The rows come from 4 hidden closed curves, with some noise, and rows from the same curve form a group. Each curve winds through 8 dimensions. The rows are also pushed far along 5 directions, which tell nothing about the answers.
In the rows, 128 means zero.
Some rows, each with its group after it:
[ 63 152 121 117 196 100 111 129 173  92 136  85 112 171 154 130 143 160] : bib
[142  84 186 135  92 147 173 117 101 148 110 167  83 162 141 132  99 119] : bib
[235 115 125  96  76 107 118  99 144 188 143 168 140  55 153 111 169 100] : kaze
[169 113 137 119 144 114 130 117 142 144 147 129 113 125 124 103 126 144] : bib
[134 120 163 129  92 155 165 127  96 157 103 170  72 125 136 134 113 120] : kaze
[161  97 156 185 113 131 164 139  62 178 128 165 144 103 137 170 142 140] : rofe
[148 149 116 111  53 158  98 130 118 155 114 131 120  62 119 148 157  63] : bib
[127 139 103 152 167 120 115 117 152 136 141 121 131 133 131 152 136 128] : Mesum
[104 154 134 114 173 124 114 110 133 127 153 107  83 135 159 138 165 114] : kaze
[131 127 100 120  92 143 108 126 136 150 123 134 154  84 129 157 142 109] : Mesum
[120 128 149  87 135 122 151 120 121 115 122 132  65 173 146 119 107 118] : bib
[136 155  80 132 101 136  95 130 143 128 133 128 178  85 127 132 148 123] : rofe
[174  90 155 135 116  98 126 106 165 157 153 156 123 137 164 115 131 165] : rofe
[ 99 150  97 134 105 149 120 142 120 107 134 134 152 115 129 117 124 129] : rofe
[ 89 132 142 126 212 110 118 116 158  97 144  85 112 169 114 113 127 137] : Mesum
[137 139 139 119 151 109 115 111 162 147 155 139 101  90 148 103 160 124] : Mesum
[183 115 174 120 148  80 137  98 169 187 147 161  48 134 168 116 145 177] : kaze
[114 118 154 165 142 118 156 133  87 136 144 145  96 168 157 159 128 124] : rofe
[208 114  98 113   7 134 119 133 118 182 126 188 164  53 121 124 123 103] : Mesum
[141 110 149 148 117 145 153 115 115 139 119 164 114 138 125 127 104 122] : rofe
[163 144 147  87 148 101 115 115 148 150 127 107  93  96 126 110 168 102] : Mesum
[109 123 105 201 162 103 136 144 127 119 172 155 190 128 125 110 117 172] : rofe
[140 152 133 120 140 137 116 138 117 139 113  87 109  95 126 146 173 107] : kaze
[165 142 155  66 108 107 138 119 161 145  82 121  47 137 153 123 139 109] : Mesum
[115 138  88 138 131 120 109 125 149 105 136 120 172 150 117 131 116 115] : bib
[134 130 123 108 123 120 124 113 137 130 121 123 118 142 141 148 135  95] : bib
[118 115 112 173 130 154 136 132 107 143 137 142 154 111 136 172 130 119] : kaze
[ 82 139 119 143 140 124 114 139 102 104 147 119 156 135 117 134 127 128] : bib
[108 140 106 158 153 103 121 147 141 111 147 125 169 120 116 107 127 149] : rofe
[125 132 160 159 199  97 140 111 154 159 153 145  79 129 140 119 146 159] : bib
[ 94 181  81 131 138 168  98 136 133 125 117 102 139  72 116 151 158 114] : rofe
[150 141  97 138 142 124 103 125 173 144 119 105 161  86 120 139 160 120] : bib
[ 52 147 131 223 201 137 144 152  67 129 164 120 111 156 152 197 147 161] : bib
[ 60 159 115 125 182 124 112 133 143 111 111  87 120 131 134 168 151 137] : kaze
[123  99  99 176  68 145 118 143 116  97 148 152 205 160 111 126  75 143] : Mesum
[ 96 121 129 184 112 163 168 153  61  96  92 136 169 171 115 161  95 115] : Mesum
[165 118 140 151 108 144 150 112 128 165 131 180 103 111 146 122 122 150] : rofe
[143 133 106 135  98 151 121 121 122 109 131 140 177 107 111 106 122  87] : Mesum
[ 75 134 143 158 158 129 143 156  86 119 125 104  98 169 124 168 122 146] : Mesum
[168 141 127 125 149 115 111 111 143 158 151 119 104  94 147 137 171 111] : kaze
[171 121 124 125  81 158 139 118 110 154 119 164 148  84 121 112 128 120] : rofe
[132 136 133 125 163 112 134 108 143 135 148 146 106 138 135 103 129 141] : kaze
[104 142 114 140 140 146 104 135 149 128 128 106 131  93 108 138 137 120] : Mesum
[155 141 170 140 133 131 162 115  91 177 131 168  46 110 168 144 158 113] : kaze
[153  82 185 140 137  99 178  98 149 167 143 202  52 176 176 116  92 180] : kaze
[ 88 153 107 110 156  99 104 137 166  57 139  93 137 199 104  74  87 161] : kaze
[127 117 146 172 111 132 144 147 110 127 115 134 141 138 127 142 122 132] : rofe
[149 137 127  77 133 125 112 118 153 119 112  94 123 119 104 101 136 106] : kaze
[122 131  83 170 138 142  73 118 187 124 175 116 190  97 124 123 137 166] : rofe
[ 94 116 161  72 147 111 163 134  99  84  89 102  92 209 137 131  99 126] : bib
[159 145 107  87  89 125 119 122 117 138 132 142 117 109 120 116 128  90] : rofe
[185 118 116 122  96 115 122 120 179 155 114 149 148  89 132 107 134 134] : bib
[171 104 141 196 189 121 128  95 158 182 188 160 149  72 145 115 167 155] : Mesum
[113 161 106 137 153 134  87 134 142 116 132  72 130 116 115 158 158 101] : Mesum
[113 135 142 153 153 156 134 127 113 138 134 124 114 102 130 136 149 124] : kaze
[ 98 116 161 126 164  81 164 137 121  97 128 137  90 215 133 104  83 156] : rofe
[114 131 103 154 160 145 121 126 152 125 128 115 163 113 116 133 134 136] : Mesum
[146 120 119 132 113 126 113 113 174 136 153 158 140 118 121  80 108 162] : kaze
[133  96 140 124 137 109 119 119 158 119 150 121 126 164 139 121 111 161] : bib
[ 74 139 136 138 161 155 154 129  94 124 108 117  99 145 163 184 151  98] : bib

New rows, each followed by its group:
[130 128 150 165 187 131 132 103 148 166 167 147 110  79 168 124 178 153] : kaze
[ 89 122 126 177 146 116 125 147 124 103 144 119 166 149 129 141 125 139] : rofe
[111 138 112 148 110 168 133 134  88 126 119 128 167  98 133 157 153  92] : Mesum
[113 144 129  92 111 125 133 134 139 109  83 117 124 133 122 117 125 107] : bib
[119 124 120 179 179 112 127 115 127 155 183 148 137 123 170 152 159 170] : rofe
[125 138 141 124 106 132 142 156  82 123 108 121 115 125 111 130 124 128] : bib
[140 118 119 155 124 110 118 128 126 138 169 143 146 126 135 128 130 131] : rofe
[113 115 140 146 163 126 136 134 115 115 135 106 139 153 142 141 138 146] : kaze
[ 97 134 107 150 131 144 103 129 144 103 140 113 143 156 124 143 112 148] : rofe
[128 110 143  83 105 113 142 123 112 111 119 138 125 168 130 110 102 130] : rofe
[169 130 102  90  90 110 117 115 136 128 149 153 139 125 118  89 109 111] : rofe
[138 145 121  99 128 131 130 119 132 134 135 136  97 117 128 103 131 116] : rofe
[207 132 102  68  91 119 110 103 161 157 130 139 128  77 138 105 151  87] : bib
[127 145 118 147 114 150 106 140 148 144 114 109 133  82 115 143 153 115] : bib
[195 106 154 130 106 128 149 111 129 184 110 155  96 103 134 143 140 102] : bib
[125 124 160 102 152  99 123 118 131 130 128 102  90 155 154 147 153 122] : Mesum
[112 130 124  87 104 106 134 152  91  95 110 116 133 162  97 118  94 112] : rofe
[179 112 146 122 100 121 161 114  89 164 140 184  80 143 131 123 101 119] : rofe
[106 126 151  52 115 106 121 120 140  85 100  95  99 185 138 118 116 103] : Mesum
[136 149 143  90 145 105 117 134 140 136 122 101  88 111 130 113 154 140] : bib
[112 163 112 108 137 149 124 129 150 117  92 110 125  91 124 119 150  99] : Mesum
[104 146 110  92 152 126  92 124 196  88 111  69 127 155 129 118 135 131] : Mesum
[154 139  92 120 114 137  99 111 137 147 144 137 177  66 128 128 161 114] : rofe
[169 124 143 126 122 103 135 129 144 147 141 147  98 128 126  91 119 160] : bib
[174 124 161  95 159  69 127  92 175 152 168 145  63 161 176  88 145 166] : kaze
[119 127 109 210 132 157 128 149 111 122 151 140 202  87 100 113 130 147] : Mesum
[129 132 112 149 127 133 115 111 153 124 155 145 135 136 138 119 123 120] : rofe
[152 131 119 116 127  92 114 133 170 128 140 130 142 105 115  81 128 141] : rofe
[129 117 126 139 146 130 103 121 164 142 152 113 139  98 142 134 153 147] : bib
[143 115 117 146 113 136 128 126 155 139 122 142 144 124 145 137 126 146] : Mesum
[134 142 103 130  65 155 122 138 100 126 107 143 151 114 123 148 119 105] : rofe
[146 124 145 143 159 121 160 113 122 159 118 143  69 153 153 165 132 113] : bib
[140 121 176 140 170 120 153 115 139 156 131 138  71 122 150 115 149 141] : Mesum
[133 104 139 125 135 114 121  98 161 137 155 153 129 135 159 119 128 148] : rofe
[ 75 153 117 131 124 117 110 157 113  75 118  90 122 204 104 140  92 153] : kaze
[140  86 140 177 123 145 153 120 101 129 153 172 176 131 117 113  99 143] : kaze
[124 126 137 122 139 150 130 124 116 126 116 114 136 106 114 129 138 106] : kaze
[152 118 120 175  97 163 139 119 118 146 134 175 160  94 117 122 113 120] : rofe
[156  97 148 166 146  86 156 116 125 135 152 172 131 187 115 103  82 163] : bib
[121 130 104 142  31 181 117 169  63  98  84 118 187 116  60 151  84  86] : kaze
[176 107 186 118 129 100 159 103 143 177 133 168  47 143 159 108 131 142] : bib
[169 141 114  76  43 134 100 128 132 153 105 132 129  74 137 136 155  95] : kaze
[113 125 135 135 141 106 121 130 140 119 155 127 101 171 141 123 111 159] : bib
[129 138 148 100 107 118 145 137 119 107 101 132  85 167 123 105  99 127] : kaze
[125 124 131 140  98 142 118 140 105 109 128 120 153 141  97 116 107 137] : kaze
[152 105 145 142 132  86 128 116 150 117 160 159 136 178 119  77  86 181] : kaze
[ 62 133 125 140 170 126 126 129 120  91 153 116 122 175 130 136 109 124] : rofe
[ 99 152 135  92  98 131 121 147 108  94  84 104 110 153 102 131 107 111] : kaze
[ 99 110 152 134 149 122 144 123 131  90 144 135 124 187 131  88  90 161] : kaze
[163 113 113 136 102 125  98 118 170 153 154 152 156  78 121 109 125 156] : rofe
[118 123 110 134 101 173 119 136 120 129 110 117 165  84 111 144 135 106] : kaze
[110 162  73  86 166 102  53 112 234 122 140  79 166  69 128 115 175 143] : kaze
[178 109 169 173 111 126 150 125 100 183 138 173  90 104 148 148 140 143] : kaze
[168 125  96 204 135 122 112 105 160 190 203 195 154  68 159 129 153 167] : kaze
[ 85 150 130 129 190 152 114 103 150 129 139 101  92 128 154 155 164 120] : rofe
[136 101 151  71 113 117 131 105 143 125 139 145  89 160 130 100  92 141] : rofe
[100 143 130 149 125 138 138 151  87 105  90 100 126 169 114 172 121 106] : rofe
[131 115 100 168  64 169 144 145  47 123 127 167 211 109 106 146 105 110] : rofe
[122 124 130 179 130 149 134 143 102 149 140 129 140 104 142 159 152 143] : bib
[156 132 120 122 116 103 134 126 141 138 126 151 107 141 119 117 106 128] : Mesum
[ 85 124 130 131 130 109 126 150 107 102 138 116 124 170 132 148 110 144] : rofe
[141 132 119  86  76 138 136 121 112 144 115 158 122  95 131 124 129  84] : Mesum
